The rows of each matrix lie in a flat space through zero, up to rounding. After each matrix: how many dimensions does the smallest such space have?
(in the rows, 128 means zero)

[[ 80 158 107 133 157  78 107 166 182 158  78 106  68 172 164 147 109 152
  125 125  72]
 [158 150 135 126 146 136 131 129 139 109 124  93 116 120 170 140 137 142
  104 120 163]
 [107 135 106 136 139 116 109 145 151 164 105 130 126 141 109 125 124 128
  141 145  84]
 [133 126 136 125 125 130 135 123 121 116 135 127 125 126 137 130 128 129
  123 121 142]
 [157 146 139 125 142 136 134 126 134 105 128  97 117 120 169 140 136 140
  104 117 166]
 [ 78 136 116 130 136  86 118 152 155 149  99 131  85 164 141 138 108 139
  135 122  79]
 [107 131 109 135 134 118 111 141 145 160 110 134 130 139 105 123 124 126
  142 144  87]
 [166 129 145 123 126 152 141 112 112  98 147 114 140 106 147 130 140 129
  111 119 178]
 [182 139 151 121 134 155 145 112 116  85 147  97 133 102 170 137 145 136
   98 113 199]
 [158 109 164 116 105 149 160  98  85  73 170 135 137 107 148 130 133 124
  113 102 195]
 [ 78 124 105 135 128  99 110 147 147 170 104 150 117 155  97 123 113 125
  153 142  60]
 [106  93 130 127  97 131 134 114  97 135 150 175 154 126  75 110 121 107
  155 134 108]
 [ 68 116 126 125 117  85 130 140 133 137 117 154  90 164 128 133 102 131
  143 114  83]
 [172 120 141 126 120 164 139 106 102 107 155 126 164  97 119 120 145 118
  121 131 174]
 [164 170 109 137 169 141 105 147 170 148  97  75 128 119 155 136 146 144
  108 146 133]
 [147 140 125 130 140 138 123 130 137 130 123 110 133 120 136 130 137 132
  120 134 138]
 [109 137 124 128 136 108 124 140 145 133 113 121 102 145 146 137 119 137
  125 122 112]
 [152 142 128 129 140 139 126 129 136 124 125 107 131 118 144 132 137 133
  116 130 147]
 [125 104 141 123 104 135 142 111  98 113 153 155 143 121 108 120 125 116
  137 122 139]
 [125 120 145 121 117 122 144 119 113 102 142 134 114 131 146 134 122 130
  122 109 149]
 [ 72 163  84 142 166  79  87 178 199 195  60 108  83 174 133 138 112 147
  139 149  34]]

3

[[ 71 150 112 134 155 112 138 122 138 173 161  98 151 147 111 119 123 125
  187  83 134]
 [150  62 131 114 109 150  86 146  86 114 139 145 127  99 128 107 127 145
  131 126 153]
 [112 131 182 123 114 121 142 151 149 135 175  96 143 122  95 130 105 138
   90 125 173]
 [134 114 123 118 130 132  93 137 129 101 129 133 149 119 103 138 123 126
  134 116 115]
 [155 109 114 130 123 131 101 141 113  88  94 148 100 115 137 167 136 102
  119 151 132]
 [112 150 121 132 131  67 135 129 117 182 120  44 131  95 123  45 147 110
  142 105 118]
 [138  86 142  93 101 135  89 144 110  63 144 120 166  87 110 106 115 155
   95  98 157]
 [122 146 151 137 141 129 144 100 173 135 140 161 116 136 118 197 127 110
  155 153 130]
 [138  86 149 129 113 117 110 173  81 149 150 102 108  95 110  79 131 149
   95 126 166]
 [173 114 135 101  88 182  63 135 149  86 137 139 169 133  81 142 104 122
   92  82  76]
 [161 139 175 129  94 120 144 140 150 137 123  94 114 115 127 120 121 105
   68 164 137]
 [ 98 145  96 133 148  44 120 161 102 139  94  18 143  95 129  56 142  87
  146 119 138]
 [151 127 143 149 100 131 166 116 108 169 114 143  31 116 175 155 152 104
  105 155 171]
 [147  99 122 119 115  95  87 136  95 133 115  95 116  67 113  79 151 119
  132 107 126]
 [111 128  95 103 137 123 110 118 110  81 127 129 175 113 119  85 132 174
  126  69 107]
 [119 107 130 138 167  45 106 197  79 142 120  56 155  79  85  15 144 159
  109 158 126]
 [123 127 105 123 136 147 115 127 131 104 121 142 152 151 132 144 117 126
  145 120 113]
 [125 145 138 126 102 110 155 110 149 122 105  87 104 119 174 159 126  65
  132 149 173]
 [187 131  90 134 119 142  95 155  95  92  68 146 105 132 126 109 145 132
   62 131  58]
 [ 83 126 125 116 151 105  98 153 126  82 164 119 155 107  69 158 120 149
  131  67 159]
 [134 153 173 115 132 118 157 130 166  76 137 138 171 126 107 126 113 173
   58 159 121]]

10

[[131 117 138 142 130 115 131  97 144 125 143 149 108 134 145 154 103 121
  135 139 130]
 [117 161 121 138 147 137 138 136 124 109 143 151 125  95 126 121 133 118
  138 101 155]
 [138 121 193  96 153 130 133 103 135 127 127 121 122 137 107 137 147 111
  119  98 141]
 [142 138  96 198  87 148 128 140 168 121 127 115 143 125 111 141 123 137
  106 126 102]
 [130 147 153  87 141 135 128  99 152 129 118 131 107 142 128 167 127 113
  111 133 100]
 [115 137 130 148 135 153 143 130 123 132 106 109 138 151 136 117 109 127
  135 125 114]
 [131 138 133 128 128 143 133 118 116 127 121 106 129 118  90 112 137 129
   85 148  90]
 [ 97 136 103 140  99 130 118 142 129 148 138 150 103 131 116 113 117 138
  104 136 124]
 [144 124 135 168 152 123 116 129 167 104 126 126 115 134  98 114 128 144
  137 150 139]
 [125 109 127 121 129 132 127 148 104 198  87  98 123 125 111 109 125 129
  148 111 144]
 [143 143 127 127 118 106 121 138 126  87 187 123 110 119 129 136 116 127
  139 137 128]
 [149 151 121 115 131 109 106 150 126  98 123 112 122 110 124 127 129 112
  130 117 123]
 [108 125 122 143 107 138 129 103 115 123 110 122 150 130 111 149 112 109
  125 158 101]
 [134  95 137 125 142 151 118 131 134 125 119 110 130 148  97 133 136 118
  120 116 119]
 [145 126 107 111 128 136  90 116  98 111 129 124 111  97 129 114 142 132
  110 153 124]
 [154 121 137 141 167 117 112 113 114 109 136 127 149 133 114 165 138 146
  132 123 126]
 [103 133 147 123 127 109 137 117 128 125 116 129 112 136 142 138 141 154
  125 118 113]
 [121 118 111 137 113 127 129 138 144 129 127 112 109 118 132 146 154 167
  142 150 129]
 [135 138 119 106 111 135  85 104 137 148 139 130 125 120 110 132 125 142
  160 105 111]
 [139 101  98 126 133 125 148 136 150 111 137 117 158 116 153 123 118 150
  105 129 127]
 [130 155 141 102 100 114  90 124 139 144 128 123 101 119 124 126 113 129
  111 127 159]]

19

[[134 110 108 120 118 125 124  96 118 108 144 117 137 101 135 119 104 141
  129 119 107]
 [110 114 128 152 128 131 155 150 125 126 117 124 107 139 145 133 136  99
  131 154 157]
 [108 128 125 131 139 135  98 103 141 113 129 115 149 112 123 135 137  97
  152 171 136]
 [120 152 131 117 125 133  93 106 136 126 132 118 152 128 119 131 137 107
  143 152 129]
 [118 128 139 125 174 135  76 110 163 122 122 134 159 101  94 142 148 125
  154 155 123]
 [125 131 135 133 135 129 131 141 132 134 121 133 123 136 125 132 137 124
  128 132 136]
 [124 155  98  93  76 131  76  43 110  98 164  85 177 106 140 114 101 100
  147 153 102]
 [ 96 150 103 106 110 141  43  31 137  85 154  79 195  89 126 128 123  64
  179 209 121]
 [118 125 141 136 163 132 110 137 152 131 116 138 135 121 109 140 148 123
  141 146 137]
 [108 126 113 126 122 134  98  85 131 103 139 103 153 106 133 129 124  93
  153 172 130]
 [144 117 129 132 122 121 164 154 116 139 125 141 103 139 136 123 119 156
  106  91 123]
 [117 124 115 118 134 133  85  79 138 103 141 109 162  95 121 129 122 112
  153 159 116]
 [137 107 149 152 159 123 177 195 135 153 103 162  86 147 123 135 143 157
  106  96 143]
 [101 139 112 128 101 136 106  89 121 106 139  95 147 123 147 127 126  71
  152 184 144]
 [135 145 123 119  94 125 140 126 109 133 136 121 123 147 142 119 118 126
  116 115 125]
 [119 133 135 131 142 132 114 128 140 129 123 129 135 127 119 134 140 116
  138 145 135]
 [104 136 137 137 148 137 101 123 148 124 119 122 143 126 118 140 151  91
  152 175 149]
 [141  99  97 107 125 124 100  64 123  93 156 112 157  71 126 116  91 157
  135 113  83]
 [129 131 152 143 154 128 147 179 141 153 106 153 106 152 116 138 152 135
  119 119 147]
 [119 154 171 152 155 132 153 209 146 172  91 159  96 184 115 145 175 113
  119 134 172]
 [107 157 136 129 123 136 102 121 137 130 123 116 143 144 125 135 149  83
  147 172 150]]

4

[[ 83 114 145 140 125 123 123 147 130 132 140 125 111 132 187 127 124 137
   88 110 157]
 [114 122 121 126 109 109 140 154 124 146 145 131 118 144 145 149 104 141
  121 158 138]
 [145 121 138 125 139 121 136 117 128 121 120 125 127 141 110 121 130 119
  140 135 130]
 [140 126 125 124 138 134 149 119 127 119 115 120 128 133 122 115 143 121
  136 152 138]
 [125 109 139 138 114 141 139 141 134 139 139 134 152 142 126 143 139 121
  120 132 145]
 [123 109 121 134 141 100 119 139 128 142 139 134 115 126 132 116 119 133
  113 133 115]
 [123 140 136 149 139 119 115 127 154 120 134 137 138 113 148 132 130 124
  112  87 124]
 [147 154 117 119 141 139 127 116 108 114 111 114 109 119 105 121 124 123
  135 126 136]
 [130 124 128 127 134 128 154 108 101 113 137 115 139 138 145 110 110 122
  152 119 149]
 [132 146 121 119 139 142 120 114 113 143 107 110 146 100 116 123 126 128
  128 105 121]
 [140 145 120 115 139 139 134 111 137 107 120 121 105 124 108 144 136 127
  136 132 130]
 [125 131 125 120 134 134 137 114 115 110 121 111 104 145 128 107 140 125
  128 144 156]
 [111 118 127 128 152 115 138 109 139 146 105 104  35 147 123 149 123  97
   80 144 124]
 [132 144 141 133 142 126 113 119 138 100 124 145 147 110 145 124 130 119
  143 107  99]
 [187 145 110 122 126 132 148 105 145 116 108 128 123 145  53 129 147 112
  166 165 117]
 [127 149 121 115 143 116 132 121 110 123 144 107 149 124 129 138 103 150
  138 104 167]
 [124 104 130 143 139 119 130 124 110 126 136 140 123 130 147 103 119 105
  128 128 104]
 [137 141 119 121 121 133 124 123 122 128 127 125  97 119 112 150 105 133
  136 111 116]
 [ 88 121 140 136 120 113 112 135 152 128 136 128  80 143 166 138 128 136
   91 116 138]
 [110 158 135 152 132 133  87 126 119 105 132 144 144 107 165 104 128 111
  116  81 111]
 [157 138 130 138 145 115 124 136 149 121 130 156 124  99 117 167 104 116
  138 111  73]]

14

[[ 98 138 106 132 119 112 162 125 173 126  87 149 123 122 112 118 159 120
  109 158 117]
 [138  82 132 126 115 106 112 112 200 106 121 174 124  94 118 134 115 100
  114 197 197]
 [106 132  43  64 100  79 154 140 122 170 148 121 134 195 137 101 110 151
  157 156  97]
 [132 126  64  86 110 109 112 163  86 155 129 111 127 163 169 114 140 113
  163  95 108]
 [119 115 100 110  48  99 134 148 131 173 130 112 152 210 145 147 112 111
  131 146 102]
 [112 106  79 109  99  54  99 117 146 101 133 144 131  85 149 130 161 119
   99 104 136]
 [162 112 154 112 134  99  57 109 144  98  95  62 111 133  96 156 115  66
  157 158 144]
 [125 112 140 163 148 117 109 117  66 118 135  81 146  85 160 146 145 152
  154  52 139]
 [173 200 122  86 131 146 144  66 112 127  78 132 138 118 112 149  78 115
  103 106 110]
 [126 106 170 155 173 101  98 118 127  67 176  81 125  88 111 124 147 114
  156 114 129]
 [ 87 121 148 129 130 133  95 135  78 176  61 105 156 193 122 126 157 136
  171 120 134]
 [149 174 121 111 112 144  62  81 132  81 105 175 185  78 111 141 110 183
   20  97 110]
 [123 124 134 127 152 131 111 146 138 125 156 185  22  60 130 119 164 148
   58  93 149]
 [122  94 195 163 210  85 133  85 118  88 193  78  60  50 102 135 128 138
  168 109 175]
 [112 118 137 169 145 149  96 160 112 111 122 111 130 102 136 123 173 155
  116  98 115]
 [118 134 101 114 147 130 156 146 149 124 126 141 119 135 123  96 143 115
  150 157 119]
 [159 115 110 140 112 161 115 145  78 147 157 110 164 128 173 143  89 175
  138  95 135]
 [120 100 151 113 111 119  66 152 115 114 136 183 148 138 155 115 175  66
  125  92 152]
 [109 114 157 163 131  99 157 154 103 156 171  20  58 168 116 150 138 125
  171 113  85]
 [158 197 156  95 146 104 158  52 106 114 120  97  93 109  98 157  95  92
  113  78  95]
 [117 197  97 108 102 136 144 139 110 129 134 110 149 175 115 119 135 152
   85  95  23]]

12

[[148  99 127 112 138 140 118 141 101  92 125 124 126 149 110 139 107 114
  118 109 146]
 [ 99 190 136 168 122 115 173 105 113 210  72 123 139  99 131 112 136 147
  117 200 148]
 [127 136 172  81 138 150 115 153 171 127 114 130 112 146 120 152  86 111
  142 133 113]
 [112 168  81 180 133 112 126 127 118 150 118 128 140 101 150 121 168 162
  113 132 137]
 [138 122 138 133 159 170 104 168 106 140 121 146 123 137 106 158 111 123
  103 115 152]
 [140 115 150 112 170 171  90 165 125 121 120 134 134 148 107 150  90 113
  109 119 137]
 [118 173 115 126 104  90 156 102 137 136  96 119 127 118 155 117 144 156
  140 149 117]
 [141 105 153 127 168 165 102 131 106 132 130 138 145 157 107 127 108 116
  106 129 131]
 [101 113 171 118 106 125 137 106 199 169 177 127 132  98 135  99 126 104
  164 156  81]
 [ 92 210 127 150 140 121 136 132 169 201  72 137 118 122 159 138 145 179
  127 168 107]
 [125  72 114 118 121 120  96 130 177  72 202 108 138 117 133 107 128  95
  154  94  98]
 [124 123 130 128 146 134 119 138 127 137 108 120 136 133 124 127 107 131
  117 142 128]
 [126 139 112 140 123 134 127 145 132 118 138 136 104 134 125 150 148 128
  132 103 142]
 [149  99 146 101 137 148 118 157  98 122 117 133 134 121 109 144  88 117
  110 123 144]
 [110 131 120 150 106 107 155 107 135 159 133 124 125 109 137 110 149 138
  137 148 121]
 [139 112 152 121 158 150 117 127  99 138 107 127 150 144 110 121  96 120
  105 149 136]
 [107 136  86 168 111  90 144 108 126 145 128 107 148  88 149  96 154 148
  126 150 126]
 [114 147 111 162 123 113 156 116 104 179  95 131 128 117 138 120 148 163
  113 157 134]
 [118 117 142 113 103 109 140 106 164 127 154 117 132 110 137 105 126 113
  154 140 102]
 [109 200 133 132 115 119 149 129 156 168  94 142 103 123 148 149 150 157
  140 143 122]
 [146 148 113 137 152 137 117 131  81 107  98 128 142 144 121 136 126 134
  102 122 158]]

9

[[151 129 130 129 126 129 163 122 141 131  99 166 113 131 127 105 123 137
  128 114 115]
 [129 116 130 126 132 156 153 102 129 164  87 121 114 151 123  97 113 110
  117 135 147]
 [130 130  95 105  98 157 134 132 193 117 120 141 133 120 110 156  76 147
  158 129 175]
 [129 126 105  70 113 121 125 134 120 153 136 150 112  93  78 132 125 137
  146 100 183]
 [126 132  98 113 135 125 158 134 147 155 137 120 102 137 112 133 139 138
  135 116 121]
 [129 156 157 121 125  51 115 124  83 109 131 157 113 117 148 148 106 117
  127 101 113]
 [163 153 134 125 158 115 147 175 117 118 183 127 128 115 122 105 164 114
  136 119 106]
 [122 102 132 134 134 124 175 121 140 138 115 132  96 129 168 121 126 145
  140 136 129]
 [141 129 193 120 147  83 117 140  26 141 137 103 115 111 133 106 115  70
  114 125 123]
 [131 164 117 153 155 109 118 138 141  84 120 153 144 172 151 133 188 129
  158 134 139]
 [ 99  87 120 136 137 131 183 115 137 120  80 135 119 165 179 124 125 133
  120 147 141]
 [166 121 141 150 120 157 127 132 103 153 135  76 128 115  95 117 108 104
   81 146  61]
 [113 114 133 112 102 113 128  96 115 144 119 128  97 118 131 140 114 136
  106 124 143]
 [131 151 120  93 137 117 115 129 111 172 165 115 118 126 103 122  94 105
  122  84 102]
 [127 123 110  78 112 148 122 168 133 151 179  95 131 103  56 138 106 120
  121 102 116]
 [105  97 156 132 133 148 105 121 106 133 124 117 140 122 138 108 146 127
  130 138 144]
 [123 113  76 125 139 106 164 126 115 188 125 108 114  94 106 146 128 148
  101 129  94]
 [137 110 147 137 138 117 114 145  70 129 133 104 136 105 120 127 148 116
  116 141 108]
 [128 117 158 146 135 127 136 140 114 158 120  81 106 122 121 130 101 116
  152 141  98]
 [114 135 129 100 116 101 119 136 125 134 147 146 124  84 102 138 129 141
  141 115 170]
 [115 147 175 183 121 113 106 129 123 139 141  61 143 102 116 144  94 108
   98 170  81]]

14

[[ 82  67 142  67 134 194 178  81 183 144  87 108  68 145 132 134  55 111
  182 133 158]
 [ 67 153 119 131 110 123 126 112 149 141 152  80 137 143 104  87 150 131
  118 103 146]
 [142 119 126 100 137 172 150 111 125 152  79 191  99 105 136 130  85 130
  151 167 144]
 [ 67 131 100 164 147 121 113 109 155  92 134  97 153 112 120  92 129 108
  147  99 116]
 [134 110 137 147 161 135 135 142 145  83 123 131 107  91 141 137 112 122
  156 145 114]
 [194 123 172 121 135 196 166 125 140 157  89 180  98  98 140 145 126 150
  145 189 134]
 [178 126 150 113 135 166 152 137 120 146  90 182 106  98 143 146 110 144
  140 179 138]
 [ 81 112 111 109 142 125 137 128 139 104 112 116 108 111 132 121  82 116
  155 128 145]
 [183 149 125 155 145 140 120 139 101 127 103 203 139  85 138 132 136 137
  126 166 111]
 [144 141 152  92  83 157 146 104 127 205 131 126 122 177 112 126 153 148
  100 129 153]
 [ 87 152  79 134 123  89  90 112 103 131 155 144 137 148 106  99 136 113
  106  93 120]
 [108  80 191  97 131 180 182 116 203 126 144  53  51 147 125 142 115 133
  162 135 146]
 [ 68 137  99 153 107  98 106 108 139 122 137  51 215 157 121 100 151 112
  118  66 125]
 [145 143 105 112  91  98  98 111  85 177 148 147 157 189 114 132 154 126
   81  94 122]
 [132 104 136 120 141 140 143 132 138 112 106 125 121 114 143 144  99 123
  151 139 130]
 [134  87 130  92 137 145 146 121 132 126  99 142 100 132 144 155  77 117
  153 137 135]
 [ 55 150  85 129 112 126 110  82 136 153 136 115 151 154  99  77 135 113
  121  87 137]
 [111 131 130 108 122 150 144 116 137 148 113 133 112 126 123 117 113 132
  136 140 148]
 [182 118 151 147 156 145 140 155 126 100 106 162 118  81 151 153 121 136
  146 170 114]
 [133 103 167  99 145 189 179 128 166 129  93 135  66  94 139 137  87 140
  170 179 154]
 [158 146 144 116 114 134 138 145 111 153 120 146 125 122 130 135 137 148
  114 154 143]]

7
